The groups are shells around one centre, one inside the other: the same stretched ball of 7 dimensions in 8 sizes.
(in the rows, 128 means zero)
Known rows, each followed by its group:
[101 130 147 115 133 176  81 120 125 134 122 139  84 107 118 171 159] => (3)
[122 141 139 156 111 150  94 102 149 125 108 121  80 120 108 137 159] => (4)
[108 160 123 107 154 166 105 107 106 101 113 136 121 109 125 131 127] => (5)
[ 77 151 109  97 150 178  84 119 128 108 107 151 114 119 136 153 139] => (1)
[186 135 170 185  99 138 115  67 156 139 125 135  44 128  91 137 139] => (3)
[ 40 154 111 115 142 153  88 131 104 124 116 130  92 118 157 148 149] => (2)
[ 84 168 120 114 132 148  99 107 122 110 100 119 102 125 129 126 142] => (2)
[160 125 175 184  95 140 103  86 147 152 130 124  36 119  96 152 159] => (0)
[121 145 149 133 128 121 101  90 158 117  92  95  91 137 130  82 157] => (6)
[167 157 164 157  72 162  98  76 159 139 106 128  45 125  59 178 157] => (6)
[185 128 173 204  71 150 101  76 171 151 123 131  29 121  67 168 163] => (7)
[106 161 135  41 147 173  76 103 166  93  63 108 142 132 109 112 160] => (6)
[ 67 151 112 103 160 144  92 116 130 104  99 123 119 130 160 103 142] => (0)
[137 148 155 188  95 119 114  79 141 142 121 118  38 134 114 128 145] => (3)
[113 143 142 167 125 122 111  92 129 132 124 124  62 131 141 115 138] => (4)
[ 74 148 133 164 112 118  99 111 127 136 114 103  61 129 145 120 161] => (7)
[118 154 131 151 139 139 117  90 114 120 127 143  78 125 138 126 119] => (5)
[156 137 178 134  94 144  89  83 176 137  94 101  62 131  84 132 175] => (0)
[130 152 128  93 162 151 101  90 155  87  85 121 138 132 130  81 133] => (1)
[171 141 149  90 139 180  88  86 179  96  82 129 130 122  84 120 149] => (1)
[119 138 159 158 113 156 101 110 105 145 137 126  59 101 107 168 155] => (1)
[ 78 145 139  97 143 155  84 126 121 118 101 103 111 111 132 125 167] => (0)
[ 62 151 127  63 161 165  78 129 122 106  92 111 132 116 143 122 159] => (4)
[126 135 146 100 156 175  93 110 125 113 115 135 115 106 118 137 144] => (5)
[120 148 151  76 123 192  73 115 146 115  89 117 115 107  81 164 173] => (5)
[122 130 143 162 105 136  87  98 180 129  97 111  73 135 115 117 172] => (6)
[213 117 180 223  86 124 116  57 184 146 126 129  28 134  85 122 148] => (1)
[120 148 151 107 127 151  91 102 145 116  93 103 102 121 109 118 162] => (2)
[128 129 162  72 143 183  73 115 153 115  92 112 122 107  98 138 175] => (7)
[147 153 151 147  93 154  96  86 159 126  98 118  71 126  82 146 158] => (4)
[126 124 151 168 124 120 100  93 161 131 111 110  71 134 137  95 159] => (5)
[ 82 139 122 148 147 137 101 116 117 119 122 125  94 118 155 113 143] => (4)
[134 151 147 171 101 127 109  84 145 131 111 115  58 132 111 123 147] => (2)
[ 62 149 139  97 142 170  87 134  84 134 127 126  90  99 134 171 155] => (3)
[124 133 134 167 121 134  99  93 163 122 108 126  78 134 128 112 150] => (0)
[ 85 154 103 156 156 129 115 105 113 103 119 134 106 126 164  95 120] => (7)
[171 148 139 160 109 164 106  75 163 116 109 152  77 128  86 149 132] => (7)
[109 152 141  89 131 155  84 101 160 109  80 107 112 131 114 114 162] => (2)
[105 131 142  91 146 185  76 124 134 118 107 131 115 104 114 154 163] => (3)
[103 149 139 112 111 172  79 115 144 122  96 116  94 114  96 159 171] => (2)
[ 75 123 129 142 167 136  99 124 107 124 133 129  96 113 174 109 142] => (7)
[138 132 160 172 105 120 102  85 164 138 109 108  54 136 119 110 160] => (2)
[ 76 139 129 128 125 145  81 118 149 124  98 111  90 127 137 125 170] => (3)
[140 158 148 180  79 143 106  88 139 135 113 117  51 120  83 156 155] => (6)
[ 93 141 139 115 150 137  97 105 132 120 109 118  96 128 150 105 146] => (4)
[ 36 142 117 134 151 150  94 142  77 133 138 131  86 103 167 152 148] => (5)
[ 89 126 139 116 168 147  95 119 116 120 123 126 106 113 160 110 145] => (5)
[ 63 151 127 106 137 183  85 139  84 127 127 134  98  92 123 185 154] => (1)
[ 90 144 109 124 184 151 111 114  97  99 128 148 126 112 167 105 114] => (1)
[109 133 166 103 125 160  80 120 134 131 102  95  96 105 106 137 182] => (6)
[169 129 170 162 122 134 111  78 149 131 120 120  67 124 109 113 145] => (5)
[ 12 174  94  78 158 167  86 148  77 104 106 120 131 105 158 146 147] => (6)
[100 130 158 147 117 140  91 114 127 145 122 108  63 115 126 140 170] => (4)
[ 92 180 115 105 124 157  98 103 126 102  90 119 110 125 113 133 141] => (6)
[174 120 161 197 126 119 120  72 156 132 131 133  57 131 127  98 133] => (7)
[155 134 164 133 121 166  96  97 140 126 113 122  88 107  89 145 157] => (3)
[ 96 146 130 112 138 181  89 119 113 122 121 146  96 106 118 172 144] => (0)
[ 80 152 133 164 110 139 102 112 104 143 131 128  52 117 133 160 148] => (2)
[ 59 136 145  53 149 181  60 143 129 122  93 104 123 105 128 150 186] => (1)
[ 82 145 133  90 139 155  77 115 153 115  87 111 110 129 133 120 166] => (0)
[ 47 150 104 100 168 156  91 129 106 109 114 138 117 120 170 126 135] => (0)
[145 131 151 172 122 127 107  89 154 123 112 112  79 125 120  99 151] => (3)
[ 19 166 104  68 170 178  87 150  62 111 120 134 127  97 160 162 140] => (7)
[ 98 129 152 109 138 148  82 114 148 126 101 107  95 122 133 118 170] => (4)

New rows, each followed by its group:
[113 124 140 183 132 128 107 101 129 137 136 134  60 123 149 122 141] => (2)
[ 76 146 129  64 162 156  79 116 147 104  84 113 130 131 148 103 156] => (7)
[ 85 126 138 170 139 141 103 120  97 145 150 141  58 109 155 150 142] => (7)
[ 63 154  95 113 167 155  97 123 114  95 108 137 131 119 161 112 131] => (7)
[193 135 161 145 107 162  97  70 190 116  94 131  85 130  73 129 151] => (5)
[141 149 136 171 114 120 111  76 166 115 100 117  77 143 122  92 140] => (7)
[145 120 164 135 114 144  81  92 194 127  89 105  84 134 105 109 179] => (1)
[ 69 165 122 110 128 159  91 123 107 117 105 115 101 111 124 148 154] => (0)
[133 126 156 127 134 156  91  98 152 129 113 132  82 123 119 134 152] => (2)
[156 138 145 198 118 135 123  78 129 134 141 151  49 123 119 138 121] => (7)
[118 154 152 136  96 154  92 100 138 134 105 112  67 119  93 157 164] => (4)
[ 51 145 135  54 174 170  80 137  95 117 111 121 124 107 156 137 153] => (7)
[112 134 145  83 161 161  86 110 143 107  96 116 126 118 131 107 155] => (2)
[131 123 165 166 121 116 102  89 155 141 117 109  56 135 136 101 157] => (3)
[148 130 147 155 120 156  97  88 160 128 116 144  72 127 109 141 145] => (0)
[177 120 179 210  85 122 109  73 168 153 126 117  26 130  96 129 160] => (5)
[ 71 151 130 129 139 155  99 123  88 131 132 133  81 107 142 157 141] => (4)
[173 134 175 142 113 158 102  84 146 133 117 125  71 113  85 145 152] => (3)
[ 65 128 138 130 134 164  80 137 106 142 131 128  78 102 139 168 167] => (7)
[ 59 131 124 128 160 130  91 124 124 121 115 116  99 125 177  99 152] => (7)
[165 147 140 161 108 162 105  81 157 116 109 142  81 122  86 145 138] => (5)
[ 99 139 148 116 142 171  94 121  96 132 132 135  87  98 123 166 148] => (7)
[ 93 138 124 159 148 158 108 117  88 130 150 159  77 104 147 159 124] => (6)
[ 56 162 131 118 129 156  96 129  79 133 126 121  80 104 135 166 150] => (7)
[118 140 143  81 148 166  82 101 162 108  88 124 117 129 121 119 154] => (0)
[149 150 148 151 101 164 100  88 145 128 113 136  68 119  84 163 147] => (4)
[ 80 159 125 129 114 155  89 118 124 122 103 113  90 116 116 149 162] => (5)
[ 67 153 114 134 153 131 106 113 107 115 119 126  96 126 167 107 132] => (4)
[146 149 138 158 116 143 107  85 153 113 104 123  88 126 105 116 142] => (0)
[185 141 173 187  67 153 102  72 168 147 115 128  32 124  58 172 159] => (7)
[124 130 143 152 123 140  93  97 164 125 105 120  81 130 124 115 158] => (4)
[171 126 149 189 120 146 113  77 152 130 132 155  60 125 111 137 129] => (1)
[ 71 159 125  62 168 166  90 118 109 105 102 128 126 119 147 127 137] => (5)
[167 140 157 173  94 147 102  81 164 128 107 120  66 123  82 136 156] => (0)
[144 134 135 158 132 133 104  80 175 113 103 133  87 142 130  95 138] => (7)
[151 156 145 135 114 170 105  86 133 122 116 147  77 117  88 165 133] => (7)
[ 62 155 103  89 152 168  81 122 137 102  93 135 124 126 144 132 147] => (1)
[155 120 163 154 128 137  99  85 167 130 112 122  74 130 119 108 154] => (2)
[136 126 152 227 104 102 118  85 143 146 135 118  33 132 137 107 147] => (7)
[109 140 148  86 144 163  82 116 143 108  89  99 126 112 114 114 170] => (6)
[132 130 154 212 101 124 113  94 125 149 141 125  35 117 121 140 149] => (5)
[109 164 120 111 148 135 106  88 146  96  89 121 116 141 140  86 129] => (6)
[178 136 145 188 101 139 107  70 183 119 104 131  70 135  93 116 145] => (7)
[102 133 141 143 130 159  92 120 118 129 124 125  87 104 122 148 158] => (5)
[ 79 157 130 143 132 140 108 111  93 131 131 130  71 117 144 144 134] => (0)
[ 57 160 106 135 148 126 105 115 110 110 110 117 102 128 167 100 136] => (7)
[137 157 152  44 136 191  76  98 164 100  72 119 132 121  81 141 160] => (7)
[ 57 150 113  93 158 168  85 135 106 107 107 123 127 107 145 135 152] => (0)
[  4 154 100 111 162 142  90 147  78 122 124 123 102 114 188 132 146] => (7)
[149 136 170 123 114 148  91  85 167 132  99 114  73 131 100 128 162] => (2)
[130 130 163 166 102 138  96  93 150 149 122 124  43 127 113 147 160] => (2)
[ 32 160 110  62 153 184  72 145 101 112 101 127 126 107 141 164 159] => (5)
[ 57 181  89  67 169 179  96 123  95  84  98 143 149 114 143 136 121] => (6)
[119 156 149 109 103 176  83 105 143 127  97 120  84 115  83 171 166] => (4)
[ 14 160  91 117 171 146 101 141  67 113 131 137 110 111 189 132 128] => (3)
[103 129 151 147 141 127 101 110 122 132 123 108  80 117 147 106 155] => (5)
